The rows are grouped in 4 different ways at once. Each group adds its own fixed numbers to the row, and there is some noise. The rows also spread widely along 11 directions, which tell nothing about the answers.
In the rows, zero is written as 128.
Some rows, each with its group in each grouping after it:
[127 127 190  80 128 132 122 158 148 162 133 199 143 110 126 151 172  99
  96  97 231 164 175 146 151 138 147  86  92 140 108  83 171 125 195 146
  76 170 176 175 108 108  95 100] => j308 L j767 j93
[141 121 157  96  86 117 119 157 136 166  90 151 143 103 151 116 139 127
 162 118 169 154 143 125  91 125 120  96 128 127 129 146  76 115 121 153
 103  84 145 124  60 140 102 140] => j435 K j524 j573
[190  86 184 153 133 160 123 112 124  80 109 176  79 140 198 139 177  86
 137 143 170 164 160 117 153 109 155 104 147 108 139 141  93  91 100  58
 126 116  84 130 164  98 154 128] => j522 W j767 j185
[154 119 130 146  83 119  50 154 124 124  97  76 138 149 107  72 186 186
 172 115 154 159 148 122 126 133 195 160 176 143 161 160 102 116 146 150
 125 108 103  90  70 123 109 104] => j805 W j524 j860
[150 105  78 145 138 128 126 122  91 132 128 140 114 160 114 101 139 125
 136 135 174 174 109 104 202 106 147 133 160 131 121  52 106 120 115 154
 148 125  77 132 131 163 118 156] => j435 Z j679 j860
[108 147 131  97 126 118  81 157 146 159 149  88 165  93 101 140 105 143
  80 103 104 105 155 113  72 142 116 123 119 146 143 124 172 171 177 152
 113 129 177 125 105 114 106 115] => j522 L j332 j573
[169 121 139 141  92 128  81 140 160  52 125  86 128 139 139 108 131 161
  97 140 109 151 176 108  62 161 211 119 177 129 159 172  97 156 162 141
 104 112 129 108  99 114 162 135] => j69 K j679 j93
[153 153 119 102 160 140 164 154 147 130 138 103 135 140  65 128 114 165
 131 121 168 132 121 106  78 140 142 123 145 164 106 143 132 158 145 174
  97 117 150 125 105 130 120 148] => j308 Z j332 j185
[ 72 115 106 134  91  91 101 137  55 136 130 158 125 105 156 140 155 135
 182 116 162 131 109 142 243  99  77 132 101  97 124  63 139 107 134  97
 130 136  98 151 131 141  81  86] => j69 K j920 j185
[ 66 120 132 135  79  73  59 138 104 143  90 125 121  73 190 117 157 113
 149 127  88 103 133 140 132 102  73 154 106  69 187 126 111 100  98  72
 138  65 124 101 128 131  89  99] => j805 K j920 j185
[114 122 105 151 154 151 111  80 196  91 109 102  82 151 118 119 116 114
  56 116 107 131 159 144 168 167 190 151 154 138 165  36 153 105 113  82
 152 124  95 121 192 110 148 128] => j69 L j920 j185
[115  94 137 133 114  94  74 129 100  95 132 132  96 117 204 109 190 131
 139 145 107 132 146 140 139  73 132 150  92  75 166 157 145 116 116  71
 142 128 107 123 137  99 118  91] => j69 K j767 j860
[122 125  73 105  96  82 106 144  91  60 154 118 124  97 168 134 124 152
 144 140  90 109 127  86 112  82 111 125 121  95 154 172  88 175 113 151
 118 101 114 117  85 130 134 157] => j308 L j524 j185
[115 161 100 108 139 151 178 127 167 193 106  89 140 116  54 143  61 151
 137 111 132  92  82 121  89 178  83 119 158 173 115 113 102 150 102 161
 112  64 160 128 109 157 106 158] => j522 K j332 j573
[152 136  93 150 110 150 140  72 180  47 145  85 105 146 125 151 106 185
 118 134  89 121 123 126 163 163 175 117 160 162 136 125 150 139 124 117
 132 167 105 143 147 115 167 130] => j435 W j332 j573
[106 131 159  95 111 120 159 156  94 164 138 184 150  86 142 176 135 128
 179 113 209 117  93 135 166 122  55  92  88 116  92 137 138 130 154 122
  74 118 171 177 113 142  90 102] => j308 K j767 j93
[116 124  94 119 169 125 122 142 108 195 115 105 118 112  91 103 115 113
 131 116 134 104  94 102 116 111  89 144 144 111 140  92  95 138  86 156
 141  63 128 112 126 162  91 163] => j522 W j332 j860
[109 141 148  95 156 137 197  82 211 103 130 120  82 109 158 159 118 156
  97 138  88  89 123 158  82 147 123 113  92 131 125 168 162 126  98  89
 135 124 142 153 152  88 143 140] => j69 W j767 j185
[137 138  53  96  93 118 135 122 139  59 141 130 116 139 118 118 131 164
 124 127 143 164 147 116 183 134 196 101 152 155 123  76  99 161 138 207
 125 164  90 144  62 135 125 167] => j435 L j524 j185
[ 96 124 127  91 143 129 181  63 196 135 156 125 112 129 179 152 120 168
  86 117 113 129 136 152 121 125 132 117  90 158 115 116 210 120 116  82
 181 177 115 154 143  88 137 130] => j435 K j524 j185
[ 53 153 112  80 100  91 136 121 151 232 119  90 165  63 134 134  94 161
 123  78 103  98 103 144 103 143  53 125  95 148 131 113 146 135 118 143
 150  81 155 126  71 144  62 130] => j435 L j524 j185
[141 129 131 110 131  96  32 182 106  98 161  73 146 113 141 104 163 178
 114 127 117 134 160  95  48  83 183 142 124 100 155 201 158 161 185 172
 113 141 152  91  88 105 118 122] => j435 W j524 j93
[142 121  84 137 134 138 110 117 108 110 154 115 126 153 107 129 133 146
 103 119 153 155 144  95 175 130 172 124 165 158 121  56 141 143 153 154
 157 163  82 126 129 127 129 145] => j522 W j679 j185
[107 167  94  98 157 117 139 148 152  66 139  82 104  91 106 151  93 160
 106 154  67  67  99 130  68 135 119 136 111 102 144 196 126 172 128 153
  81  76 177 134 127 114 122 153] => j69 L j767 j185
[160 140 159 119 123 153 102 165 103 130 159 131 167  71 143 181  69  99
  81 110 142 122 133  77  85 146  95  78 149 110 132 157 126 163 197 110
  74  77 173 126 143 152 144 136] => j435 L j767 j185
[119 114  92 132 117 112 100 138  82 114 125 158 118 110 137 146 114 105
 153 122 139 115 112  90 184 104  96 123 134 102 138  78 100 127 114 131
 124 110 118 133 154 159 120 140] => j308 W j920 j573
[129 150 159 127 124 141 125 150 143 137  90 125 121  70 132 152 125 117
 147 136 123 102  94 147 108 153  85 118 119  85 147 189 108 117 123  96
  53  40 193 130 136 138 109 117] => j435 Z j767 j860
[ 89 120  87 107  78 102 100 105 123 146 168 135 167 102 147 140 110 128
  63  81 126 140 168  98 152 143 130  99 130 157 140  30 160 165 166 161
 169 170 114 145  98 141 112 137] => j308 L j679 j93
[181 114 113 134 199 153  99 163 145  63 116 138  80 164  99 106 158 101
 109 153 180 158 131 120 148 113 215 149 143  92 138 110 107 120 135 163
  81 122 129 126 161 129 138 166] => j435 L j524 j93
[ 87 129  72 108 111 104 144  77 172  95 123 126  95 134 153 121 127 143
 105 129  86 117 134 135 157 127 137 140 126 143 153  75 131 128  75 120
 179 129  88 135 131 115 134 146] => j805 L j920 j185
[147 100 135 143 124 128 101 142  73 100 155 158 136 120 182 146 151 128
 163 142 152 129 102 104 187  79  89 129 110  81 132 162 131 127 137  80
 112 121 104 138 148 144 147 108] => j805 L j524 j860
[120 147 108 105 117 142 183 101 161 100 119 139  94 115 121 156 134 154
 151 133 139 108 105 146 167 157 127  96 128 138 114 125 110 141 102 152
 107 131 132 167 108 125 120 148] => j522 W j767 j93
[164 109 182 158  98 150  89 119 133  76 142 136 135 120 184 165 148 118
 100 128 127 154 178 117 138 144 150 104 141 120 147 154 139 127 164  54
 105 138 112 134 148  95 167 101] => j522 L j679 j185
[103 107  79 141 150  89  72 154  82 120 118 136 101 124 124 112 159 103
 155 132 136 115 109 125 185  77  97 172  99  80 158  86 124 114 103 132
 118 109 119 122 156 135  86 120] => j308 L j332 j573

New rows, each followed by its group in each grouping:
[155 108 141 116 200 167 185 115 136 190 149 126 125 190  90 135 111 152
 135  96 209 141  96 137 154 121 113 134 127 191  67  94 197 101 134 108
 158 147 115 157 169 126 118 111] => j69 L j767 j573
[ 92 111 132 137 106  96  56 127 118 142 122 109 128 126 152 124 175 148
 140  93 128 124 143 160 175 112 122 162  97 135 154 115 193  95 148  77
 137 148 129 124 143  89  81  55] => j308 L j767 j573
[ 94 119  86 117 135 117  85 107 148  99 144 114 107 102 157 132 102 103
  49 125  75 102 163  94 103 127 153 128 136 104 169  71 148 158 120 121
 158 127 125 110 160 122 140 155] => j522 K j920 j93
[125 117 173 129 151 139 148 137 124 127 125 157 118 137 149 159 177 157
 196 136 187 124  83 173 197 106  85 145  76 107 101 177 169  87 130  65
  91 133 124 156 154 111 114  78] => j805 L j524 j185
[130 107 128 138 105 129 125 110 113 155 114 149 128 140 131 132 149 129
 158  89 192 149 121 139 210 138 117 122 134 149 120  78 134 104 124 108
 128 125 107 152 130 140  95 102] => j308 L j767 j93
[101 131 119 139 116 109  81 116 167  80 105  84  98 133 136 116 185 163
 119 134  84 126 152 172 149 141 173 167 117 118 169 139 150 114 117  94
 121 132 120 119 125  70 109  95] => j522 L j679 j185
[140 135  71 117 170 137 145 115 145 115 131  91  91 138  98 119  97 136
 107 129 107  99 108  90  94 131 153 132 163 130 136 116 100 159  91 174
 145  89 121 115 137 139 130 189] => j522 W j767 j93
[140 125 191 101  79 148 114 148 149 118 121 197 140  69 167 163 133  72
  83 117 169 160 184 132 143 167 134  59 116 109 139 100 106 142 180 117
  64 121 164 168 104 128 140 118] => j69 L j767 j860
[108 139  78 127 141 119 166  79 176 128 116  83 104 122 135 122  87 154
 106 131  64  98  90 124  95 147 111 136 143 127 148 125 118 132  66 134
 160  79 124 117 135 145 127 171] => j435 Z j679 j93
[132 122 189  81 114 123 178 111 168 134 130 165 124 102 194 173 140 138
 139 120 127 107 137 156  86 119  72  95  68 131 118 208 157 114 103  68
 110 129 168 171 121  83 135 106] => j308 L j767 j573
[170 126  85 137 150 139 124 164 100  53 129 152  90 138  90 110 136 111
 140 169 169 152 124  95 175 113 173 123 155  93 133  95  65 157 126 184
  77 116 106 138 125 159 140 168] => j69 Z j332 j860
[ 65 136 117  82 106 110 171 110 140 198 104 163 116  99 133 128 160 128
 155 110 160 126 112 170 196 132  85 113  85 138 116  68 138 112  91 138
 140 129 135 167  89 126  62 114] => j522 Z j767 j860
[129 122 114 106 149 125 198 109 125  91 166 172 108 136 155 165 133 144
 138 153 147 131 112 122 151 100 101 110  96 130  93 138 153 140 109 118
 131 162 114 166 139 113 144 143] => j308 Z j679 j185
[ 90 160 148 110 137 147 124 118 178 236 127  81 171  85  80 153  75 133
  66  69 130 103 134 132  92 191  82 116 134 173 129  79 177 146 165 114
 123  91 170 123 124 134  89 114] => j522 L j332 j185
[122 136 198 112  88 153 128 112 161 134 152 130 166  83 184 193 111 136
  88 103 126 119 175 122  86 163 112  71 124 145 125 156 178 143 176  51
 118 141 155 148 128  98 156  92] => j522 K j920 j185
[134 131 113 144 100 143 111 128 114 113 153 128 163  97 120 177  79 119
  93 108 134 128 130  90 156 167 109  97 160 143 133  89 124 159 172 113
 105 110 131 136 143 153 147 134] => j308 L j679 j185
[118 138 106  95 129 116 153 156  90 124 152 150 137 106 119 157 124 150
 163 122 167 102  86 119 154 113  76 110 101 121 100 149 132 155 141 158
  83 118 158 167 111 145  99 132] => j308 L j767 j93
[ 94 107  89 135  93 112 118  65 146 101 128 116  97 134 167 115 150 150
 120 118  98 131 134 158 212 134 139 135 119 138 157  75 150 116  98  84
 168 146  75 146 132 111 121 103] => j69 L j767 j860
[115 123 159 126  55  98  46 151 111 110 119 145 144  53 190 135 162 100
 103 133  91 136 186 103 115 128 125 102 130  75 186 135  87 149 149 119
 103 105 141 120  85 120 126 119] => j522 W j679 j860
[128 151  86  93 135 133 147 130 158  91 150 109 124 170  80 125 131 197
 122 129 157 142 134 128 132 139 190 126 149 183  99 101 166 157 163 178
 136 175 122 143 105 111 124 139] => j805 K j920 j185
[150 153 124  85 193 166 202 139 159  95 177 168 117 143  85 178 117 144
  94 148 192 143 114 123 145 134 151  92 112 147  66 103 175 158 178 181
  91 190 156 185 144 119 148 168] => j435 W j679 j185
[176 130  83 140 178 147 124 148  98 104 148  75 118 158  83 123  93 155
 124 129 144 122 102  69  80 118 151 144 184 149 122 158 129 151 143 144
 124  82 120  95 160 141 141 152] => j308 Z j767 j185
[142 127 150 143  72 118 136 124  99 141 112 112 145 104 163 138 132 173
 209 124 129 105  81 127 127 135  65 122 146 120 134 218 100 114 105  90
 113  62 127 125 108 151 112  96] => j805 Z j767 j93
[109 111 107  95 173 115 112 121 159 124 130 134  92 146 135  95 183 121
  90 137 139 152 163 134 135  89 190 148  92 115 141  84 170 130 113 146
 160 170 109 124 127  97 111 139] => j522 Z j524 j860
[181 122 123 130 160 135  69 194  85 107 113 121 116 130 102 102 133  94
 117 134 171 156 136  85  96 107 162 130 169  97 144 134  78 135 157 162
  80  63 142  97 128 143 117 157] => j435 L j767 j185
[151 101  87 115 114 115 142 103  98 120 148 126 121 140 174 124  93 142
 147 125 117 128 112  77 111  86 102 112 154 140 123 123 106 133  85 120
 186 108  90 121 126 150 145 164] => j435 K j920 j573
[122 128 116 156 159 108 101 155 114 124  86  93  95 133  97  97 167 145
 193 138 137 102  80 147 140 108 106 186 120  86 155 164 103 101  82 120
  84  61 141 107 146 133  79 113] => j308 Z j332 j93
[ 77 159  44  79 105  84 149 120 160  46 128 130  87 119 116 123 162 173
 143 157  91 108 129 154 164 117 168 134  96 121 142 110 128 163  96 191
 110 165 133 160  78 106 108 148] => j308 Z j920 j860
[ 61 115 101 101  95 105 170  57 168 183 150 117 139 136 163 133 116 191
 129  84 123 120 127 159 177 133 102 121  89 191 111  65 207 117 110 102
 216 186  88 156 115 110 105  98] => j69 K j524 j573
[136 124 129 168 108 148 125  88 135  78 107 120  95 102 172 162 117 112
 133 141  90 105 117 129 167 153 114 122 149  99 164 148 105 114  96  46
 113  76 107 117 177 119 145 116] => j522 Z j767 j185
[131  93 164 159 132 141  72 135 114 140  99 145 112 105 174 135 150  74
 136 130 144 129 127 124 159 117 111 139 126  68 170 125 107 101 109  50
 111  71 119 108 173 136 127 110] => j522 K j524 j860
[124 134  51 141 122  99 106 114 147  73 111  52 102 137 101  99 107 164
 118 136  53 101 113 111  91 142 149 172 166 130 176 139  76 151  81 152
 135  60 110  91 113 125 126 165] => j308 L j679 j185
[ 76 145 111  90 150 142 151 132 169 176 122 163 135  82 106 157  93  93
  82 117 144 101  99 136 162 157  87 116  98 115 133  57 140 144 133 148
 110  98 166 155 140 162 112 152] => j805 L j524 j860
[127 116  96 162  86 119 112  87 150 120  87  94  99 154 113  88 138 159
 160 111 124 146 130 147 197 154 154 149 167 163 152  65 103 100  85 126
 158 118  75 118 114 136 104 109] => j69 Z j332 j573
[ 97 154 129 111 105 135 157  96 189 139 149 101 157  78 144 171  61 161
  85 116  75  75 109 116  71 176  79 101 132 140 144 154 154 174 131 108
 123  94 164 137 130 143 144 140] => j805 K j332 j93
[157 129 131 140  77 135 140 138 103 115 104 154 130  86 150 149 110 118
 167 135 144 140 106 101 138 146  89  88 166 107 129 141  34 131 109 140
  91  57 118 132  93 172 134 167] => j435 W j679 j185
[111 131 168  79  89 105 168 147 139 143 110 158 120  99 169 129 162 152
 188 138 151 126 121 154 107 106  82 102  92 110 114 183  94 121  94 120
  93  99 147 163  60 122 109 117] => j69 K j920 j860
[126 152 122 111 127 147 106 131 189  89 135  84 132 140  84 136 155 182
 105 123 129 129 150 157 140 169 206 135 128 161 135 141 175 152 174 146
  88 164 152 139 102  88 131 103] => j522 L j524 j860
[195 132 165  97 132 163 191 125 172 103 114 154  98 147 132 136 148 144
 146 134 192 168 141 126  99 137 174  80 148 157  93 165  91 118 117 143
 102 122 126 151  94 109 148 160] => j435 W j767 j185
[149 124 125 143  99 142 121  89 156  96 155  91 148 107 155 170  68 149
  90 106  75 100 141  92  95 159 108 107 148 151 149 149 150 159 132  83
 132 118 130 126 148 128 173 122] => j308 L j332 j573
[125 134 106 103 136 105  95 161 139  64 133 122 104 126 142 123 172 163
 142 153 136 133 131 138 126  97 180 139 103  92 140 163 139 143 147 163
  90 149 147 133 102 109 114 139] => j435 K j524 j93
[ 97 136  98 133 152 120 106 105 176  98 120  75 101 121 127 127 126 141
  80 133  58  98 135 140 108 149 145 161 126 115 166 122 148 136 106 108
 140 103 133 112 150  97 125 140] => j522 L j679 j185
[109 128 147 124 127 135 169 127 149 172  64 174  96 127 105 130 145 117
 193 117 195 132  98 171 212 150  93 123 116 129 101  64  94  72  83 129
 101 100 126 169 134 149  87 119] => j69 W j920 j573
[ 79 140  72 120  97 104  69 104 169  91 139 106 119  82 125 131 106 119
  44 107  76 105 174  98 136 164 166 122 136 121 188  36 135 176 141 166
 142 143 128 120 125 133 123 153] => j308 W j332 j93
[110 140  83 136  34 120  96  89 136  93 143 119 145  66 158 153  93 141
  99 114  81 130 147 103 181 172 131  80 164 132 166  69 100 175 145 135
 127 129 110 138  89 160 141 142] => j435 W j332 j860
[125 125 150 108  41  94  91 154 101 124 111 165 149  49 190 158 130 109
 157 116 119 112 153  97 108 127  78  80 120  96 157 167  75 138 130 125
  96  81 156 132  77 133 112 121] => j308 W j767 j573
[ 80 144 163 124 105 152 142  81 189 175 125 133 137 100 122 164 152 143
 104  93 147 126 140 181 205 185 116 110 100 158 123  60 198 116 150  84
 123 178 139 174 133 106 103  80] => j522 W j332 j860
[160 103 153 148 142 102  39 157  91 150 151  53 147 148 145  86 165 172
 134 105 135 143 139 110  73  82 138 168 142 118 153 187 169 120 158 105
 133 110 125  85 122 116 103  93] => j435 L j332 j93
[102 143  91 134 121 114  97 120 140  91 149  93 128 100 117 147 119 160
 103 117  96  94 127 109 137 142 137 134 132 121 156 112 153 166 144 144
 113 137 141 126 135 130 124 131] => j308 W j332 j93
[147 135 176 116 159 179 182 102 150 115 178 161 131 111 157 214 112 141
 101 124 175 128 120 136 159 141 109  74 101 142  84 144 211 127 179  72
 104 180 149 182 182 103 158 112] => j435 W j767 j185
[ 93 117  98 120  44  87 104 120  92 112 114 161 130  76 187 153 134 122
 177 116 109 107 122 131 199 120  64 107 109 107 153 117  93 123 102 106
 118 102 120 148  99 138 100 106] => j308 L j767 j573
[139 157  91 122 158 149 163 163 112  54 133 138 102 141  61 161 151 163
 177 164 174 125  88 141 204 139 151 122 131 123  89 134 111 151 149 185
  53 146 138 166 124 124 118 144] => j522 W j679 j185
[148 135  77 118 140 125  81 158 103 103 127  99 120 138  88  98 118 121
 102 128 136 146 157  71 104 117 182 131 187 133 142  84  92 165 138 185
 136 104 105  89 112 139 123 165] => j522 Z j920 j185
[156 123 125 157 131 143  56 137 146  79 105  91 103 162 105 112 173 146
 117 118 161 157 148 153 187 157 217 155 156 131 156 110 151 109 172 120
  89 139 129 123 150 107 113  93] => j435 L j767 j93
[136 132 141  97 184 126 112 164 148 117 142 112 117 160  91 116 193 174
 132 122 189 150 149 144 115  98 191 153  92 145 110 145 190 128 172 158
 105 181 144 132 120  81 104 110] => j308 W j524 j185
[149 135  72 118 131 147 181 101 140 110 146  92 118 183  81 126 102 200
 159 114 153 128  96 132 162 143 146 124 154 202  90 114 141 141 123 161
 148 146  99 154 110 131 128 131] => j69 L j767 j573
[176 110 144 114 164 133 158 136 159 127 114 111 109 158 125 109 131 140
 132 131 139 124 121 109  42 118 133 139 144 131 129 192  89 123  84 132
 121  71 136 119 121 124 144 162] => j308 L j679 j93
[152 117 162  87  62 107 100 152 121 110 121 170 139  75 202 129 148 103
 130 132 125 149 174 103  87 108 120  76 125  92 153 161  67 141 120 127
  93  90 142 139  55 134 140 140] => j435 L j920 j860
[109 117 118 135 144 129 102 105 109 146 174  76 145 118 153 150 104 149
  99 105  84  86 114 100 113 110  83 140 125 125 142 139 196 146 133  63
 163 119 123 120 169 121 140 102] => j522 L j920 j860
[105 162 160  83 142 122 106 182 184 152  99 107 142  94  90 122 147 156
 127 124 134 101 123 155  56 152 131 143  98 109 145 196 134 145 151 173
  61  82 206 126  90 118  94 124] => j805 L j524 j93
[139 111 120 121 105 126 131 113 102 101 187 169 143 125 157 159 135 136
 117 108 177 153 157  84 188 115 134  85 123 142 113  74 157 160 168 142
 137 201 101 164 120 133 142 129] => j308 W j332 j93
[145 152 125  99 110 125 179 167 105 104 132 168 134 122  95 152 155 167
 214 136 208 132  95 135 181 124 106  99 108 131  83 156 103 150 139 185
  47 145 150 179  70 145 100 125] => j308 Z j332 j93
[110 106 112 140 120 107 118  96 100  92 175 131 126 101 191 164 120 139
 115 126  94  97 117  95 142 101  87 120 108  99 142 134 159 145 120  87
 153 141 110 140 164 129 152 128] => j308 W j679 j93
[158  96 188 132  50 137  89 121 133 117 112 175 143 110 198 152 158 105
 141 107 164 173 192 125 166 141 142  80 132 130 142 127 101 111 144  85
 110 143 106 142  93 112 148  95] => j522 L j524 j573
[182 103 113 139 122 121  69 140 111  33 149 105 105 192 132 114 185 181
 147 134 151 161 165 121 155  94 219 152 137 151 137 158 169 128 167 127
 117 190 104 130 129  74 139  87] => j308 L j767 j573
[124 125 124  92 185 111 104 176 115 170 137  98 124 115 108 104 114 123
  91 116 143 124 133 100  25  94 127 144 125 114 128 143 141 147 148 152
 136  76 156  97 130 127  96 147] => j69 K j767 j185
[158 116  86 134 144 117 157 121 112  78 136  91 103 176 117 111 121 188
 179 149 109 116  81 116 125  97 117 153 140 138 114 185 105 127  82 136
 140 105  96 132 121 125 141 144] => j69 L j679 j573
[107 119  47 129 144 122 103 126 122 129 132 105 123 133  95 118  82 125
  96 105 140 118 118  83 149 136 154 143 163 136 145  41 116 156 128 173
 153 106 110 104 144 170 117 165] => j308 K j524 j93
[167 111 136 117 173 167 185 104 140 108 157 167 114 153 145 171  86 110
 111 134 160 124 123  87 119 113 113  99 130 145  95 118 159 130 113  93
 138 144 117 152 194 132 179 147] => j308 Z j920 j573
[148 136 175 127 123 157 150  86 171 120 153 113 135 127 158 175 115 159
 104 105 137 134 144 133 118 154 135  97 135 164 111 138 188 116 155  62
 133 149 130 147 154 103 161 105] => j435 W j920 j185
[124 129 129 101 158 168 181 118 164  96 151 221 115  88 147 189  96  57
  67 145 171 133 140 105 172 145 125  74  98  98 117  65 133 154 138 121
  87 142 146 174 175 145 169 167] => j308 Z j524 j860
[165 119 102 136 113 133 111 135  81 154 128  81 139 155 106 103 127 164
 167 101 164 147 116  99 134 125 130 130 188 167 120 136  94 131 129 141
 142  87  90 102  93 138 101 125] => j522 L j767 j185
[127 115 171 116 132 113 153 105 156 117 146 152 117 140 176 138 193 164
 145 121 163 144 149 164 152 101 131 127  73 131 117 152 197 107 123  83
 122 194 121 164 127  80 115  82] => j308 Z j332 j93
[118 131  46 103 126 109 121 127 124  49 163 136 104 130 128 126 128 148
  98 160 109 141 126 112 162 111 174 120 128 113 136  87 129 173 139 185
 127 164 116 149 111 132 139 174] => j435 K j679 j860
[135 106 127 143  76 120 118  83 114  91 170 144 142  98 209 162 122 126
 108 120 101 130 152  94 152 112 103  95 126 117 157 126 151 151 126  62
 150 148  92 143 144 128 167 112] => j308 Z j332 j860
[147 128  62 106 164 141 154 156  82 103 163 149 118 160  85 134 112 143
 140 141 197 143  95  89 167 103 145 118 158 147  90  85 127 163 160 188
 130 140 107 145 133 151 125 163] => j805 K j767 j185
[127 123  69 150  91 114  91 106 126 107 107  68 121 149 101 107 127 187
 176 108 115 121 114 115 161 140 158 159 166 165 148 122 106 125 108 145
 148 113  92 104 107 139 114 122] => j308 W j524 j573
[112 111 161  94 174 108  61 199 108 153 121 172 118  89 152 119 174  57
  93 131 166 142 167 112 102  77 126 134  81  61 154 112 123 127 150 143
  94 104 155 112 131 118  88 134] => j522 L j524 j185
[138  90 164 127 106 109  85 150  93 158 126 145 148  89 191 136 134  97
 128 101 149 140 153  92 110  96  85 116 120  99 153 142 105 121 132  87
 130  79 116 107 120 136 122 118] => j308 L j524 j185
[ 85 155 142  77 112 110 138 164 159 150 109 157 143  75 115 167 131 134
 150 118 143  97 109 158 133 143  80 116  65 118 122 147 133 136 138 153
  61 112 197 162  95 121  87 114] => j308 L j524 j573
[131 116 118 139 151 147 179 112 125 139 118 119 109 134 130 138 101 149
 176 128 156 109  68 125 150 129  81 131 139 127 108 143 101 109  88  96
 130  72  99 131 151 153 128 142] => j69 K j524 j185
